The rows are grouped in 4 ways, from coarse to fine. Each group lies inside one group of the grouping before and may be the whole of it. The rows also spread widely along 10 directions, which tell nothing about the answers.
Known rows, each followed by its group in each grouping:
[ -8   8  25   2   8  -3   8  -3  22   3   4  -6  16  -9  -7  -4   3 -21
 -10   9  18   3   3   8 -16   1  -2  -5   2 -19 -14  13  -4] => lop bifu q_870 pil
[  3 -22 -14  -6 -10 -22  26  12  -1 -25  -5 -18  12  29  -1 -14   3   1
  18  -9 -21  -6  12   2 -22  -6  24  -1  -6  -5   7  12 -29] => Tosu seled q_658 Bere
[ 16 -15 -13 -30   1 -24  11   8  -2  27 -35  -7  29   3 -12 -27  24 -10
 -37 -11  -7  15 -19  37 -19  32 -15  -9  19  27 -14  -4   9] => lop balo q_677 gelo
[-17  11  26   6   9  -9 -15  -5  14 -33  12  24 -10 -20 -14 -13 -12  17
   7   7  16 -16   4  -9 -25  16  31 -32  10 -24  12   9  -6] => Tosu seled q_658 Buf
[-34 -14  22  42  18 -10  -3   5  44   5  39   6   6 -13 -22  -8 -25  15
 -24  -2   8 -13  28 -23   0   9  31 -26  -8 -16 -19  14  -5] => lop bifu q_881 botu
[  0   7  -7 -21  -1 -20  11   2  -3   2 -18  -2   1  -7   1 -27   1  -3
  -4   1   0 -13  10   4 -18  -5  17   2  -4  -9  -1  10  -3] => Tosu seled q_498 telik
[ 22  -1   8 -36  -7 -30  -1  -6 -23 -21 -16  10 -10  -5  11 -36   1  10
   9   3  -3 -20 -11 -13 -37   4  32 -22  11 -21  11   7 -24] => Tosu seled q_908 val
[-33  30   0 -24  13  -9 -31  23  22 -53 -12  21  -5  12  -8  -6 -13   8
  18  26  25  -2   6  27 -18   3  27 -25 -11  -6  10   4  -3] => lop bifu q_870 Liso
[ 20  10  12   5 -17 -17  13 -33 -27  16 -16  25 -25 -51 -12 -25  10   2
 -12  -7   1 -23 -25 -44 -27  25  -3   5  38  -9 -10   4  12] => Tosu seled q_498 Dizis
[-13  -3   2  12  10 -19  25  30 -12  -3  23 -14 -12 -23  -4 -17 -20  17
  -2  11  -2 -30  16   4  -3 -17  23   2   1 -34   3  17 -21] => Tosu Borug q_661 per
[-21  10 -37  -5  -2 -16  16  19  18  -4 -25  -3  11  24  -7 -16   0  -6
   7  -6  -7  -4  35  18  -5  -3  18  17 -16  10  -7   5   2] => Tosu Borug q_661 Mupel
[-35  18  -1 -24  -3  -3 -15   0  29 -11 -13  14   7  22   6 -15  -3 -32
   5  17  22  10  23  -3  -2 -28  14   2 -34  -7 -20  24  -8] => lop bifu q_745 rimid
[-11  14  25 -16  -6   0  -1 -14  25  -9  -7   6  19   6   2  -9  10 -33
   3   8  17  11   2   7 -14 -12   7  -7  -9 -23  -4  22  -9] => Tosu seled q_908 vik
[ -1 -17 -19  36  10 -20  25   3   4   1  -1 -14  -6 -18 -21 -18  -3  12
  -5 -18 -13 -22  30 -12 -26  30  11  12  19   0 -17  10  -5] => lop bifu q_870 Liso
[-10  30  -1 -25  -3 -10  11  -6   1  33 -21   0  -3 -15  10 -25  -3 -27
 -13  15  17 -13  10 -16  -4 -32  -2  27 -20 -15 -31  14   4] => lop bifu q_870 pil
[ -9   5 -20  19  -3 -17  15 -13  17  27 -23  11  -1 -10 -20 -21   1   0
 -19 -16  -4 -10  20 -26 -10  27   6  14   8  20 -28  -1  21] => lop bifu q_745 rimid
[ 22 -31  25  -9 -24 -23  19 -17 -28  17  12   5  -1 -15   4 -25  11 -10
 -19  -1  -9  -4 -38 -35  -7  -6   1 -15  20 -20 -12  21 -27] => Tosu seled q_908 vik
[-23  23   3   1  -8   0   9  -9 -10  12  -6  13 -19 -33  -7 -14   5 -24
  -4  12  17  -9   2 -11   2 -21  -9  25   3 -19 -16  29   2] => Tosu seled q_908 vik
[-25   2 -21   2   2 -18   3  30  21 -18  -7   3   7  25 -18   0 -11  15
  -1   6  -1   1   1  18   2   9  16 -10  -5  18  -4  -6   3] => lop bifu q_870 pil
[-14 -17 -11  -1  13 -16  13  15  10   3  -4 -10  19  -6 -18 -18  10  -4
 -20  -7   1   6  16  40  -8  17   3  -8   5   3  -2  18   1] => Tosu seled q_498 telik
[  0  -1 -10   8   5 -26  20  17  -1  11  -5  -8  -6 -16 -14 -22 -14  25
 -15  -1  -7 -23   5  -8 -13  16  20  -4  10  -1  -8  -4   1] => lop bifu q_745 rimid
[  8 -40   1  11  15 -29   2  12 -16 -30  15  -4  -7 -17 -13 -26  -3  25
  -4  -6  -9 -16   2   1 -34  35  22 -31  29 -10   1  16 -29] => lop bifu q_870 Liso
[ 12  -5   8 -38 -20 -22  15   6 -41  -3  -3   1 -11  -5  21 -26   3 -16
   5  19  -1 -12 -21 -13  -9 -36   7   2  -1 -30  -4  23 -32] => Tosu Borug q_661 per
[-12 -33  -6  31 -14  -9  24 -16  22  19   4   3  22  10 -25  -4  18 -21
 -21 -23 -12  17   6 -12   5  19  -8   4   9  17 -23  17   3] => Tosu seled q_498 telik
[  0 -18   6   0   9 -12  17  -1  19  18  -7 -15  28  -4 -11 -17  14 -21
 -26  -8   4  13  10  20 -17  20  -7  -7   8   0 -18  16  -1] => lop bifu q_745 rimid
[ -9  12  43 -22  -5  -3 -13 -16  12 -20   8  16   5  -5   9 -13   2 -25
   6  20  23   2 -10  -9 -16 -21  17 -22  -7 -40   1  26 -22] => Tosu seled q_908 vik
[-11  28   3  14  -8  -5  12  -8  12   2 -10  17  -6 -16 -12  -5  -2  -6
   4   3   8 -14   8 -17  -9   5   8  14   7 -12  -8   3  11] => Tosu Borug q_661 Mupel

New rows, each followed by its group in each grouping:
[-22   5  21  45   7  -2  12  -5  38  30  19   8   8 -25 -34   1 -10   3
 -34  -6   7  -8   6 -18   4  19   2  -2  12  -2 -24  -2  16] => lop balo q_677 gelo
[ -7  29  20   6   9  -3   3 -12  -4  -4  -3   9 -20 -44  -6 -13  -3 -11
   2  15  24 -22   7 -13 -28   2  -2  10  14 -29 -12  16   1] => lop bifu q_870 pil
[-24 -21   6  14  14  -7   4   4   8  -4  21  -6   3 -14  -9 -15   1 -20
 -10   4  11   2  23   3  -6  -8  -2  -1  -3 -18 -24  40 -21] => lop bifu q_870 Liso
[ -2  -3  -3   5  -5  -7  11   5  14 -36 -10  -5  13  23 -14   8  12 -13
  18   2   0  11  -4  15 -26  19  -1  -1  13   5   0   6 -11] => lop bifu q_870 pil
[-26  23  12   3  12  -5 -10   6  27  -8  -2  11   1 -12 -14  -6  -9  -3
  -7  14  23  -5   8   5  -8   5  10 -10  -4 -10 -11   8   8] => lop bifu q_870 Liso
[-16  18  10  -8   7 -13   5  30  -6  19   5   2  -7 -30 -15  -8 -15  15
 -32  26  16 -11 -27  16   9  -3  -5 -12   7  -6  -9   0  14] => lop bifu q_881 botu
[-17  54  16  -6  10  -1   3   8  22  12 -13   7  -6 -26 -12  -6 -16   1
  -9  20  24 -22   3   3 -11  -9   9  10  -3 -17  -7  -9  19] => lop balo q_677 gelo
[ -1  -4  25  10  16  -9   6 -10  12   5   4  -3   7 -33 -12 -19   3  -9
 -16  -1  15  -7  12   1 -29  23   4 -14  18 -22 -12  18  -4] => lop bifu q_745 rimid
[-16  -4  11  23 -17  -8   4 -19  29  20   6  30  12   1 -18  -4   2 -10
 -21  -7   3   6  -5 -31  11  12   6  -9   6   4 -22   3  12] => Tosu Borug q_661 Mupel
[ -1  15  -6 -62   6 -26 -17   9   3 -17 -34   6   9  20  19 -37   0  -8
   4  14  13  -4   8  18 -29 -10  28 -18 -22  -6  -4   7 -13] => lop bifu q_870 pil
[ 12  -6 -12  -5   2 -26  16   4   6  12 -20  -6  12   1 -11 -25   2   9
 -16 -14 -13 -12   4  -1 -27  25  15  -2  12  12 -11  -9   0] => lop balo q_677 gelo
[ -1  27  16 -32  14 -11   5   7  21  31 -24 -10  26 -13  -1 -20   2 -13
 -32  12  20   0  -4  30 -15   4  -2 -10  -6  -7 -12  -3  20] => lop bifu q_881 botu
[ -8   0  -3  36  -5  -4  28  -7  14 -15  -1  -7   1  -5 -21   2   7 -10
  14 -13  -7  -7  18  -6 -20  16   5  18  16  -9  -2  17  -6] => Tosu seled q_908 vik
[-34  12  12  18  10  -5  -8   9  38 -13  12  14   6   1 -19   2 -15   3
  -6  11  17  -2  10   0  -1   6  18 -16  -6  -7 -10   5   4] => lop bifu q_870 pil
[ -2   0  15 -31   3 -10   4   9  -1   3  -5  -9  17   0   4 -14   9 -26
 -14  19  17  11 -16  28  -9 -12  -9 -11  -2 -13 -12  18 -12] => lop bifu q_870 pil
[-35  -3   1  37   4 -10  24  37 -15  17  39   3 -24 -41 -35   5 -20  29
 -30  18   6 -17 -22   8  38  -7  -6  -1  19 -10  -4  13   6] => Tosu seled q_908 val
[-17   9  21  20  -8  -1  14  17   7 -48  24   0  -8   3 -17  21 -11   3
  26  22   6  -9 -14   2  -8 -12  13  -6   8 -27  18  12 -19] => Tosu seled q_498 telik
[  1 -31   5   2   6  -9  27   5  15   9   3 -30  34   9  -7 -11  18 -32
 -16  -6  -2  19  14  26 -15   5 -12   1   2  -7 -18  28 -19] => lop bifu q_745 rimid
[  5 -22 -13  10 -20 -18  30   1 -24  23  -1  -3  -8  -6 -11 -12   7 -10
 -17  -5 -18  -7 -18 -27  -1  -5 -13  23  16   9 -28  13 -13] => lop balo q_677 gelo
[  0  -5  13  -7  -8 -13   9   5  14   1  -1  -4  19  15  -6  -4   2 -10
 -12   6  -1   7 -17  -2  -9   2   3 -14   1   1 -12   4  -6] => lop bifu q_881 botu
[-19   7   7 -19   3  -7 -14   6   7 -33  -7  12   2   9  -3  -7   5 -19
  10  17  19   9  -1  16 -16  -3   3 -11  -3  -7  -6  20 -13] => lop bifu q_870 pil
[  0  16   1   8  -6 -11  22  11  26  11 -15  -6  16   7 -21   3  -5   7
 -13   2  -1  -2 -13   4  -8  21   5  -2  10  11  -5 -18  18] => lop bifu q_745 rimid
[-14  11 -14   6  -3 -22   7  10  40   0 -11   7  12  29 -13  -8 -19  20
  -4  -4  -7 -12  12 -18  -5  11  37  -9 -15  16 -11 -20   8] => lop bifu q_870 pil
[ -6  14  47 -17 -10  -1  -3 -28   7   2  14  14   0 -15  14 -16   1 -37
   1  19  24  -4  -5 -32  -9 -39  12  -7 -13 -49 -12  32 -24] => Tosu seled q_908 val
[ -3  35   4   6 -16 -17  11  12  25 -25 -10  12  -4  18 -16   6 -24  34
  17   8  -7 -24 -18 -20 -12   9  44 -13   3  -3  19 -30   7] => Tosu seled q_908 vik
[-22  -9   3   5  25 -16 -11  13  32 -22   4   4  15   2 -16 -15  -6  10
  -8  -2  11   0  25  24 -22  28  25 -31   0  -3  -3   9  -6] => lop bifu q_870 pil
[-15  23  10 -18  -9 -11 -21  -4 -11  -8  -9  37 -25 -20  -7 -16  -7  -1
  -6  20  17 -11 -23 -22  -8  -5   7  -6   8  -5 -12   5   0] => lop balo q_677 gelo
[-11  -3  -6 -14  -8 -17  12   3  -4  28  -8   8   3  -6  -7 -23   5  -7
 -26   0   1   1  -9   1  10  -6   2  -1  -1   4 -15  11   4] => Tosu seled q_908 val
[-26  10  10  15  16  -7  -3  12 -14   0  16  12 -28 -53 -18 -14 -12   7
 -15  19  23 -19  -1  -1  -1   0  -5  -1  16 -20 -14  23   2] => lop bifu q_870 Liso
[ 11 -13  -2  16 -11 -14  42   0  -7  36  -2 -23   9 -14 -12  -9   8 -16
 -24  -6 -13  -6  -7 -15  -7   2 -17  23  13   1 -28  11  -1] => lop bifu q_881 botu
[-30   8  -1  11  -4   3   5   7 -12 -36   8   9 -21 -12 -13   3   6 -20
  22  15  13  -1   6  10  -5 -15  -6  16   7 -20   0  38 -18] => Tosu seled q_908 val
[-19  -6 -23   9 -18 -16  21   9  -6  21  -6   8  -5   0 -18 -11   1   1
 -18  -3 -10  -1 -10 -11  20  -4  -1  13   4  15 -18  10   6] => Tosu seled q_908 vik
[ -8  10  -2 -10 -19  -9   1 -15   2  -3 -20  21  -1   1  -8 -12  14 -18
  -1   0   4   5 -12 -11  -7   3   0   2   7   4  -9  12   4] => Tosu seled q_908 vik
[ 11  10  24 -15  -1 -11  23  -4   6  22  -4 -13  17 -13   1 -17   5 -13
 -17   5   7  -6  -9   6 -12  -8   5  -3   3 -26  -2   8  -4] => Tosu seled q_908 val
[ -2  20   7  -9   8 -10   6   5   1  -1 -15  -3  -2 -20  -7 -14   0  -5
  -6  12  14 -11  -1  10 -21   7  -1   2   9 -12  -8   7   4] => lop bifu q_870 Liso
[-30 -18  15   6   0   3  -4 -10  10  -8  12  12  12  -8 -16  -6  24 -40
 -12   2  18  28   0  22   2   1 -19  -8   8 -10 -14  45 -11] => Tosu seled q_908 vik
[ -6  28   4  15   0   1  22  -7  34   1 -22 -10  14   0 -14   2   3 -20
   6  -1   9  -3  20   0 -25  13   1  20   2  -5 -11   0  12] => lop bifu q_745 rimid
[-16   5  31 -10  13  -2  -5 -17   2  29   6   6   3 -44   0 -27   9 -39
 -30  13  29   1   8  -3 -10 -13 -15  -1  -3 -29 -32  39  -1] => lop bifu q_881 botu
[ 29  -3  47 -21 -14  -9   4 -26  34 -20 -10  -5  40  32  10  -3  13 -31
  10   3   5  15 -17 -13 -44  11  16 -30   3 -22   0   0 -22] => lop bifu q_745 rimid
[ 17  -9 -32 -26   0 -35   9  -7 -29  12 -39   0 -13 -17   5 -51   8   2
  -9 -13 -11 -21  16 -15 -35  17  11  11  10   7 -22  11  -6] => lop bifu q_870 Liso
[ 12  -1  21 -34  -8 -13  13   5 -31 -13  -1 -13  -6 -12  17 -18   7 -27
   6  25  10  -5 -18   0 -24 -29  -5   1   4 -34  -6  30 -35] => lop bifu q_745 rimid
[-39  -2   5  43   5  -3 -14  -9  29  -6  16  35 -11 -18 -35  -2  -7   3
 -14  -5  10  -4  12 -25  -1  25   8  -7  13   8 -22  12   8] => lop balo q_677 gelo
[-25  -4  -2  33  18  -4  15  11  16 -17  15 -13  -1 -14 -20  -1  -5  -6
   6   0   7  -9  33  10 -18   7   5  10   4 -15 -12  24 -12] => lop bifu q_870 pil
[-27  14   8  11 -14  -3   1  -9  -7  15   6  26 -25 -28 -11  -7  -7 -16
 -13  18  18  -6 -13 -38  13 -18 -10  13   2  -8 -31  21   4] => lop bifu q_745 rimid
[-39 -12  -4  34   7  -8  -9  10  38 -30  16  23  10  11 -30   1  -5   8
   1  -7   4   7  25  10   0  27  23 -23   4   4  -1  13  -1] => Tosu Borug q_661 Mupel
[ 30  11  17  -8   5 -26  39  16  -2  45  -8 -30  15 -27  -5 -19 -11  20
 -37   4  -6 -26 -21   2 -19  12   6  -6  16 -13  -7 -20  11] => lop bifu q_881 botu
[-15  17 -23 -19  -4 -11 -12  13   9 -48 -32  15  -1  27 -12  -5   6  -4
  25   5   1   4   5  20 -29  14  13   1   2  17   4   0  -6] => lop balo q_677 gelo
[ 13   2   2   5 -21 -18  31  -9  19  12 -11  -8  16  18  -5  -7  -1  -3
  -1  -9 -16 -11  -2 -26 -12  -1  20   6  -3  -3  -6  -9  -1] => Tosu seled q_498 telik
[-17  15   3  17  -8  -3   7 -11  24 -21  -7  12   0   4 -15  -1   2  -9
  16  -4   3  -5  14 -13 -17   8  17   5   3  -8   0  10  -2] => Tosu seled q_908 vik
[ -2  16 -16  21  21 -17  37  34 -20   6  -4 -20 -14 -52 -24 -14 -10  31
 -10   1  -1 -36  15  36 -18  25   2  16  32 -16  11   0  12] => Tosu Borug q_661 Mupel
[  5   8  12 -28   4  -9  12 -13   9  10 -23 -11  22  -7   6 -28  19 -34
  -8  -2  10   4  14  20 -27  -5   2   4  -3 -22  -7  24  -8] => Tosu seled q_908 vik
[ -4  -2 -32  -6  -9 -27  30  16 -39  28 -13  -4 -24 -28  -7 -31  -3  11
 -17   0 -12 -25  -3  -7   5 -10   1  25   9   1 -14  15  -1] => Tosu seled q_908 vik
[ -4 -12  19  15   6  -8   6 -29  19  21   3   1  13 -22  -7 -23  12 -31
 -20 -12   8  -1  24 -22 -26  12  -2   1   4 -15 -32  29  -4] => lop bifu q_881 botu
[-18 -33  20  10 -13  -6  -8  -5  21 -40  25  14  16  34  -8  10   8 -23
  10   7   4  24 -14 -13  -6  -1   6 -27  -1  -5 -12  25 -33] => lop bifu q_870 pil
[ -8  25 -15   2 -16 -15  10 -11  69   9 -36   2  35  57  -7  -4  -7  -8
   4 -16 -12   0  27 -31 -17   8  36   6 -31  24 -20 -25  19] => lop bifu q_881 botu
[ 16   7  -2 -35 -12 -18  12  -4 -20 -35 -24  -7  -5   9  16 -23   9 -18
  31   7  -4 -14   6  -2 -42 -18  20   8  -4 -24   9  18 -30] => Tosu seled q_498 telik
[  9   5  28 -19   8 -15  -6 -16  18   2  -9   1  15 -11   5 -26   3 -15
 -11   4  15  -5   5  -7 -32   8  16 -20   1 -23 -12  10  -8] => lop bifu q_870 Liso
[  5 -14   5   2 -27 -19  33  -4   3  51   0  -1  17   3 -10 -11   6  -8
 -39  -5 -13   6 -34 -22  22  -6  -7   2   7   8 -23   0   6] => Tosu seled q_908 vik
[-21 -28  11 -15   5 -20  -6  -1  -4  18  17  11   2 -17   1 -38   0 -10
 -32   3   8   1   7  -3   7 -15  14 -23  -9 -18 -18  38 -19] => Tosu seled q_908 vik
[-13 -19 -13  10   0  -6  21  18  -6 -16  -2 -15   6   2 -18   1  16 -21
   0   3   0  14   2  30 -10  10 -21  10  15   5 -11  28 -14] => lop bifu q_745 rimid
[ -1  -3  10  10  20 -24  23  18   6   5  17 -19   1 -24  -9 -25 -19  28
 -12  -2  -3 -32  21   6 -18   4  36 -14   4 -31   9   8 -14] => Tosu seled q_908 val
[ 14 -18 -15 -51 -14 -32  -3 -15 -27  14 -34   9   0   5  21 -51  17 -26
 -13  -3  -7  -2   2 -21 -27  -9   7   1  -9   5 -28  25 -18] => lop bifu q_881 botu
[  2 -19  20  27   2 -16 -10 -16  19 -33   9  21   2  -4 -23  -6   1  12
   2 -10   1  -3  -6 -24 -33  47  21 -35  29  -2  -4   4  -9] => lop bifu q_870 Liso
[ 11   9  29   2 -14  -8  20  13  -3  -9  11  -7   4  -2 -10  13  -4   1
  -3  21   2  -5 -45  -6 -10  -1  -4 -10  18 -14   1  -4  -7] => lop bifu q_881 botu
[  8  -2  12  -6   1 -15  17  13 -17  -2   3  -9  -1 -17  -7  -7   1  -1
 -10  15   5  -6 -25  11 -15   5  -8  -6  21 -13  -4   7 -10] => lop bifu q_870 pil
[-24   4 -10  -5   1 -12   4  11  24   6  -8   0  13  15  -6 -12  -3 -12
 -11   4   3   3  18   1  -2  -8  10   3 -20   5 -21  12   1] => lop bifu q_881 botu
[  3  37   5 -13 -22   0  21  -3   2 -22 -27  -2   1  11  -4   7  11 -22
  27  13   4  -1 -18   5 -21 -10  -2  21   7 -12   8   2  -2] => Tosu seled q_908 vik
[-29   0  21   4 -11   2  11  19 -16   3  28  10  -8 -18 -10   7   1 -21
 -13  30  19   8 -30  10  29 -32 -22   2   7 -23 -10  30 -10] => Tosu Borug q_661 per
[-35  29 -16  17   6  -6  -2  13   6 -45  -7  17 -27 -12 -21  -5 -12  13
  29   7   8 -22  26   4 -18   6  25   9   5 -11  11  14  -2] => Tosu seled q_908 vik
[-10  13  -8 -15   1 -10  -2  -6 -29  -7 -22  19 -22 -37 -10 -25  18 -14
  -2   5  15  -5  -2  13 -18  11 -12   9  22  -6  -5  27   3] => Tosu seled q_908 val
[ 26  29  22 -17  -6 -17  22  -4  -9 -10 -16  -8  -5 -20   4 -14  -6   8
  12  10   2 -30 -12  -9 -40   1  22  -1  14 -32  16  -9  -5] => Tosu seled q_498 telik
[ 11  38   5 -28 -32 -18  13 -18  29  18 -38  12  17  32   7 -12  -3  -7
   0   1  -5  -7 -18 -36  -9 -12  29   3 -16   2  -6 -25  13] => Tosu seled q_908 vik
[ -5   2  13   1   1  -8   8  14  12 -19   4  -7   9   6 -11   2  -2  -4
   1  13   7   2 -11  11 -13   5   3 -10   7 -10  -3   7 -10] => lop bifu q_870 Liso
[ 15  13  33  -7  10 -21   4  -5  -7   0   2  10  -7 -42   0 -29 -10  19
  -9   7  12 -32  -4 -10 -33  17  28 -26  22 -39  10  -1  -4] => Tosu Borug q_661 per
[  1  24  10 -18   1 -20  19   3   5  50 -13  -2   7 -29  -3 -30  -9   7
 -37   5   7 -20  -8  -3   3  -7  13  -1  -2 -14 -10  -6  18] => Tosu seled q_908 vik
[-21  17   2 -41  -7 -12 -16  11  10 -27 -11  13   1  28  12 -12  -7 -17
  14  27  17   3  -3   2  -6 -32  19  -9 -27 -10  -8  13 -17] => lop bifu q_870 pil
[ 14 -40 -31  -1  -2 -37  27  23 -27 -31  -3 -18  -6   8  -8 -27   0  27
  11 -17 -32 -19  10   6 -33  20  30  -9  17   1  13  11 -32] => Tosu seled q_498 Dizis
[-32 -14   5  -8 -13  -7 -11  12 -23 -16  17  25 -22  -9  -7  -6   1 -17
  -8  28  17  11 -27  -9  16 -22 -13  -8   3  -5 -19  36 -20] => lop bifu q_745 rimid
[ 17 -11   3   1 -10 -12  39 -13 -30  47 -13 -10   3 -45 -14 -22  26 -20
 -34  -8  -2   1 -24   4  -8  14 -36  18  33  -2 -17  15  11] => Tosu seled q_658 Bere
[-26  28  -8 -18   1  -7  -7   5   0 -18 -16  18 -12  -8   3 -19   0 -17
  16  14  19 -10  23   6 -11 -18  13  11 -12 -18  -4  22  -3] => Tosu Borug q_661 per
[-17 -23   9  -1  18 -17  -5 -14  26  17   3   6  22 -16  -9 -37   9 -14
 -31 -15  10   4  35  10 -14  15  17 -21  -7 -10 -16  28  -2] => Tosu seled q_498 telik
[ 13  -1  14   1   8 -13  21 -11  23  26 -15 -15  30  -8  -9 -15  12 -16
 -24  -9   4   3   3  11 -25  25  -4  -4  12  -2 -18  -1   8] => lop bifu q_870 pil
[ -3  11  33  19   4   6   7  -5  33 -24   5  -5  21   0 -21  18   9 -19
   4   9  17  12 -12  16 -24  24  -9 -13  20 -14   0   5   0] => lop bifu q_870 Liso
[  2 -22  35   6   4 -13   2 -26   9  -2  18   6   8 -22  -3 -26   4  -9
  -9  -8   6  -6   9 -24 -27   7  20 -25   7 -32  -6  26 -21] => Tosu seled q_658 Bere
[  6  11   1 -10   5 -27   4  -7  26   6 -23   6  13  -1  -7 -31  -6  19
 -11 -14  -4 -18  15  -5 -29  28  41 -21   4  -2   4 -13   9] => Tosu seled q_908 vik
